The rows are grouped in 3 different ways at once. Each group adds its own fixed numbers to the row, and there is some noise. The rows also spread widely along 12 directions, which tell nothing about the answers.
Some rows, each with its group in each grouping after it:
-3; -24; 13; 10; 0; 5; 18; -27; 26; -21; -3; 2; 5; 24; 20; -3; 4; -23; -21; -7; -9; 12; 23; -4; -6; -11 | Q308 (4) (0)
-12; -30; 13; 6; 16; 20; 4; -30; 4; -5; -14; 1; -6; -16; 2; 20; -19; -8; -7; -25; -3; 15; -30; -2; 12; 5 | Q109 (2) (2)
7; -12; -1; 29; 1; -19; 24; 4; 8; 1; -5; 19; -10; 2; 14; 4; 5; 18; -3; -7; 1; 27; -5; 15; 0; 5 | Q803 (2) (0)
0; 21; -11; 4; 20; 2; 1; 7; -13; 16; -9; -3; 1; -6; 0; 12; -3; 5; 13; -18; 4; -11; -16; 23; 6; 5 | Q308 (1) (1)
-12; -7; 9; -17; -5; 21; -9; -6; -3; -2; 14; -5; 0; -9; 16; 0; -16; -14; 8; -5; -4; -3; -11; -2; -8; -6 | Q457 (4) (1)
17; -5; 11; -28; -6; -5; -6; 18; -1; 2; -28; 1; 1; 25; -15; -32; 1; 13; 2; 9; -3; -31; 3; -48; -48; -2 | Q457 (0) (2)
-2; -21; 8; -9; -10; -5; -2; -13; 15; -12; 0; -11; 9; -5; 5; -5; -13; -18; -16; -13; 1; 1; 5; -11; -5; -4 | Q109 (5) (2)
18; 0; 14; -15; -14; 7; -12; 14; -1; 21; -13; -12; -2; -10; -22; 4; -7; 13; 20; -7; 11; -17; -17; -1; -24; 1 | Q803 (3) (1)
-32; 3; -6; -2; -31; -23; 8; -7; 12; 14; 0; -35; 27; -17; 13; -10; -14; -16; 5; -21; -12; -15; 23; 22; -7; -13 | Q603 (5) (1)
7; 0; 1; -5; 11; 6; 12; -2; -2; -2; -1; 11; -10; -5; -1; 10; 5; 9; 5; 2; -3; -1; -22; -7; 0; 15 | Q603 (3) (1)
20; 12; 21; 14; -13; 8; -12; 11; -7; 2; -12; 16; -3; 5; -30; -30; 4; 10; 10; -11; 17; 8; -14; -11; 14; -3 | Q603 (0) (0)
19; 9; 25; -8; 17; 28; -15; 17; -14; -8; 3; 4; -10; 12; 1; -13; -10; 14; 9; -17; 5; -16; -8; -4; -21; -2 | Q109 (1) (1)
13; 7; 15; -1; 27; 12; -3; 1; -18; 0; -19; 4; -3; 0; -18; -15; -6; 17; 5; -21; -3; -15; -20; -6; -8; 4 | Q109 (0) (1)
24; -2; 26; 5; -2; 17; -7; 4; 3; -10; 13; 12; -11; 1; 7; -17; -3; 9; 7; -6; -1; 3; -2; 9; -24; -5 | Q803 (4) (0)
0; 11; -11; -11; -8; -10; -9; 30; -5; 4; -3; -4; 7; 7; 12; -14; -6; 4; 4; -3; 3; -13; 6; -4; -18; 0 | Q803 (1) (2)
-17; 14; 18; -4; 3; 15; -19; 20; -12; -3; -14; -16; 12; 22; 13; 14; -20; -3; -1; -36; -4; -22; 10; -2; -13; -10 | Q803 (5) (1)
-21; 4; -16; -8; -1; -31; 27; -12; -1; 13; -26; -12; 14; -12; -4; -21; -9; 6; 9; -10; -27; -35; 11; -4; -24; 4 | Q308 (2) (1)
-24; -1; 1; 12; -5; 2; 9; -34; 3; 30; -16; -21; 21; -19; -20; -19; -1; -14; 11; -11; 1; 4; -4; 18; -2; -19 | Q457 (3) (0)
-1; 0; 34; 9; -13; 25; -8; 23; 11; -17; 2; 7; -14; 34; 16; 23; -9; -1; 0; -21; 9; 9; 5; -8; 3; -5 | Q308 (3) (1)
-10; 2; 30; 10; -23; 31; -23; 3; 13; -2; -9; -4; 7; 21; -8; -4; -1; -22; 4; -21; 10; 6; 7; -2; 19; -11 | Q603 (0) (0)
-6; 23; -6; 11; 33; 16; 0; -12; -22; 12; -1; 14; 5; -19; -10; -2; 4; 1; 6; -6; 2; -5; -25; 16; 19; 11 | Q803 (5) (1)
3; -12; -31; -25; 52; 13; -8; -21; -27; -8; 5; 4; 9; -1; 8; 5; -3; -25; -11; 0; 12; 17; -19; -13; 7; -1 | Q109 (2) (0)
-1; 11; -17; 1; 1; -20; 12; 1; -5; 5; -9; 16; -2; -14; -6; -1; 4; 4; 11; -1; -8; -4; -14; -4; 3; 15 | Q457 (2) (0)
-22; 13; 2; 1; -22; 19; -5; 18; 10; 3; -2; 30; -11; 18; 9; -6; 15; -2; 11; 22; -6; -1; -2; -25; 11; 6 | Q457 (4) (0)
-7; -10; -2; -14; 2; -4; 2; 0; 19; 6; -26; -20; 11; 19; 11; 11; -3; -10; -5; -10; -13; -25; 16; -2; -31; -1 | Q308 (0) (2)
25; -7; 6; -8; 10; -5; 1; 16; 1; -5; -9; 7; -13; 17; 11; 16; -3; 15; 4; -9; -2; -6; -6; -8; -38; 5 | Q457 (2) (0)
16; -5; -11; -18; 29; -3; -11; -7; -16; 0; -7; -15; 12; 12; 3; 12; -10; -17; -12; -20; 17; 5; -7; -7; -12; -14 | Q308 (5) (0)
7; 1; 5; 16; 19; -6; 17; -15; 14; -22; -11; 0; 11; 24; 1; 23; 9; -18; -20; -23; 2; 1; 17; 8; 11; 2 | Q308 (3) (1)
3; 1; 5; 5; 8; 12; 6; -11; 11; -2; 0; 5; 0; 7; 7; 10; 6; -9; -1; -4; -2; -3; 4; 13; -1; 2 | Q308 (4) (1)
4; -11; 15; 9; 13; 8; 3; -14; -14; -15; 2; 9; -3; -15; -1; 3; -22; -2; -3; -31; 4; 14; -22; 3; 16; 3 | Q803 (2) (1)
-17; -14; 12; 3; -12; 0; 10; 0; 9; 5; -23; -5; -3; -3; 9; 0; -14; 14; 2; -12; -23; -13; -8; -4; -21; 2 | Q803 (4) (2)
13; 24; 11; 8; 1; 19; -17; 0; -16; 9; 3; 22; 6; 2; -33; -44; 11; -4; 16; 5; 25; 5; -5; -8; 4; -10 | Q457 (2) (0)

New rows. What belongs after each?
15; 9; 26; 19; 5; 7; 4; -4; -4; -2; -33; 17; -7; 19; -29; -14; 2; 14; 5; -23; 1; -9; -3; -16; -5; 0 | Q308 (2) (0)
3; -22; 48; -2; -34; 27; -13; 5; 9; -10; -2; 5; -12; 2; -6; -6; -24; 2; 9; -22; 6; 2; -9; -22; -4; -4 | Q803 (2) (1)
-13; -11; -10; -23; -7; 8; 7; 9; 10; 17; -15; 0; -7; 11; 6; 19; 10; 4; 9; 22; -3; -10; -14; -27; -13; 12 | Q603 (3) (1)
19; -10; -6; 9; 9; -5; 11; 0; 16; 11; -8; 4; 0; 21; 5; -5; 18; 3; -9; 12; 18; 10; 8; 6; -18; -4 | Q308 (1) (2)
8; -8; 8; -8; 0; 7; 9; -10; 17; 11; -7; 3; -4; 7; -1; 5; 9; 0; 1; 10; 1; -15; 0; -8; -19; 7 | Q308 (5) (1)
-15; 19; 4; 16; 5; 25; -4; -23; 5; 24; -5; 5; 11; -13; -23; -2; 18; -16; 10; 4; 10; -6; -10; 20; 28; 5 | Q603 (5) (1)
-3; -8; 15; 2; 7; 22; -3; -4; -7; 2; 12; 6; 6; 10; 9; -27; -6; -3; 2; 0; 11; 10; 8; 1; -14; -14 | Q803 (2) (1)
28; -3; 30; 10; -16; -1; -10; 11; 8; -6; -4; -8; -1; 14; -9; 8; -8; 2; 3; -30; 18; 13; -1; 6; -17; -15 | Q457 (3) (0)
5; 19; 10; 16; -8; -5; -6; 13; -3; -11; -2; 2; 3; -5; -6; 10; -7; -3; 4; -35; 5; 3; -9; 19; 30; 7 | Q603 (0) (1)
-11; -8; -3; 7; 6; 9; 17; -25; 11; -1; -1; 16; -3; 0; 8; -9; 9; -12; -3; 9; -10; 11; -5; -3; 10; 2 | Q308 (4) (0)
-11; 14; 5; -22; -3; 16; -20; 14; -1; 1; -10; -4; 7; 27; 7; -1; -3; -15; 5; -4; -4; -26; 15; -24; -19; -8 | Q308 (5) (0)
-9; 10; 5; -1; -10; 11; -2; 9; 12; -16; 9; 18; -9; 8; 17; 11; -1; -15; 8; -6; -10; -5; 8; -3; 8; 12 | Q308 (2) (0)
33; -10; 6; -1; 28; 15; -10; 1; -7; -8; 21; 14; -14; 9; 15; 19; -3; -4; -8; -7; 28; 33; -22; 5; 0; -4 | Q308 (5) (0)
11; 13; -6; -10; 9; 23; -28; 2; -15; 13; 5; 0; 0; -9; -9; 11; -6; -14; 15; -11; 22; 8; -25; 10; 13; -7 | Q308 (4) (0)
-12; 9; 7; 12; 11; 6; -9; 9; -3; -6; 0; -9; 4; 13; 28; 35; -14; -8; -3; -36; -2; 6; -2; 21; -1; -9 | Q457 (5) (0)
5; 1; -9; -1; 17; -8; 7; 3; -18; -4; -8; 13; 1; 13; -3; -7; -5; 3; -6; -10; 13; 10; -8; -19; 7; -2 | Q308 (2) (1)
-34; -31; -17; -16; -17; -15; 22; 2; 5; -2; 3; 3; 2; 15; 37; -12; -14; -8; -8; 11; -5; 17; 11; -35; -6; -9 | Q308 (2) (1)
-6; 3; 9; 29; 5; 7; 13; -2; 18; -11; 4; 15; -2; 22; 26; 10; 12; -5; -8; -6; -9; 15; 13; 22; 1; -3 | Q457 (4) (0)
-10; -19; 28; 21; -27; 28; 11; -30; 26; 17; 11; 15; -6; -12; -12; -26; 5; -10; 13; 13; 14; 20; -2; 7; 14; -5 | Q308 (2) (1)
-6; 10; 1; 13; 4; -5; 2; 37; -24; 11; -16; 11; -10; 27; 15; -14; -9; 36; 12; -14; 3; 11; -8; -10; -21; -12 | Q603 (2) (0)
-13; 33; 7; 19; -6; 18; 0; 21; 5; 8; -17; 30; -9; 27; -11; -2; 23; 7; 15; 8; -1; -5; 2; -12; 16; 9 | Q308 (3) (0)
-7; 1; 13; 24; 6; -6; 22; -13; 12; 1; -22; 4; 1; 8; 2; 3; 3; 7; 2; -20; -20; -10; 8; 13; -18; 3 | Q457 (2) (0)
-4; -9; 15; -3; 4; 19; 0; 2; -1; -1; -1; 13; -12; 7; 11; -6; -5; 3; 6; -1; -4; 8; -19; -14; -7; 0 | Q457 (0) (0)
-8; -11; 9; -10; 3; 16; -10; -7; -4; 4; -18; -5; 9; 21; -5; -15; -10; -12; -3; -7; 11; -1; 5; -27; -14; -15 | Q308 (2) (2)
-13; 8; -17; -6; 17; -1; 10; -2; -1; -9; -3; 12; -1; 6; 19; 10; 0; -12; 2; -3; -16; -10; 3; -4; -2; 11 | Q308 (2) (0)
1; -3; -6; 7; 0; -19; 17; -14; 0; 10; 13; -11; 6; -30; 9; -7; -8; 3; 3; -12; 0; 7; -10; 27; -3; 0 | Q603 (5) (1)
7; 1; -8; -9; 15; -2; 3; -17; 4; 1; -6; -9; 9; -13; -2; -11; 3; -6; 3; -4; -15; -16; 3; 14; -21; 0 | Q109 (4) (0)
4; 9; 11; 15; 25; 6; 18; 6; 1; -8; 3; 7; -12; 10; 23; 22; -3; 15; 3; -18; -11; -2; -4; 23; -14; 8 | Q308 (3) (1)
-13; 6; 4; 8; 25; -3; 14; -3; -8; -20; -19; 7; -6; 9; 19; 27; -14; 3; -3; -35; -29; -13; -8; -2; -7; 12 | Q457 (2) (0)
-8; 5; -13; -5; -4; -12; 22; -7; -5; 20; -7; 7; -9; -31; -13; -9; -1; 13; 20; 9; -8; -6; -29; -5; 3; 15 | Q308 (3) (1)
14; -14; -3; 0; 12; 3; 7; -16; -2; -11; 10; 15; -3; -9; 0; -24; 3; -9; -8; 0; 12; 24; -14; -8; 14; 0 | Q109 (1) (0)
-4; 3; 9; 2; 5; 18; -11; 6; -6; 17; -7; -5; 2; 11; 2; -13; -6; -1; 12; -12; 7; 5; -6; 8; -10; -14 | Q308 (0) (0)
17; 24; 3; 23; 43; 9; 3; -5; -8; -20; -26; 26; -4; 16; -15; 12; 17; 7; -11; -21; -11; -9; -9; 5; 15; 16 | Q109 (4) (0)
3; -3; -8; 10; 12; -1; 16; -36; 6; -1; -13; 13; 8; -15; -24; -24; 17; -15; -8; 2; 0; 6; -8; -4; 26; 9 | Q109 (1) (0)
7; 6; -18; -10; 12; -14; 8; -7; 10; 12; -7; -20; 18; 4; -2; 14; 10; -14; 0; -2; 4; -14; 15; 20; -17; -1 | Q308 (3) (1)
-8; 9; -19; 1; 29; 14; 9; 3; 7; 10; 3; 10; -2; 10; 21; 11; 23; 0; 4; 21; -6; 2; 2; 17; -12; 8 | Q109 (3) (0)
-8; 0; -3; -4; 4; -1; 6; -17; 1; 0; -4; -3; 7; -9; -4; 1; -7; -16; 4; -13; -2; -9; 1; 4; 5; 3 | Q308 (2) (1)
-26; 31; 7; 17; -17; -10; -2; 18; 5; 1; -11; -9; 25; 16; 4; -12; 0; -7; 0; -22; -10; -26; 36; 15; 0; -6 | Q803 (5) (1)
9; -5; 6; 8; 16; 7; 17; -5; -8; 11; -9; 16; -13; 7; 1; -28; 4; 20; 7; 5; 0; 7; -17; -10; -17; -3 | Q308 (1) (0)
-2; -4; -3; 2; 31; 16; -2; -15; -17; -9; 13; 5; 5; 9; 19; -8; -10; -17; -5; -14; 10; 21; 0; 6; 1; -14 | Q308 (2) (0)
-17; -10; 3; 2; 13; 20; -4; -10; -18; 6; -19; 4; -4; 12; 3; 4; -15; -3; -3; -18; 4; 20; -26; -20; 15; -14 | Q308 (4) (0)
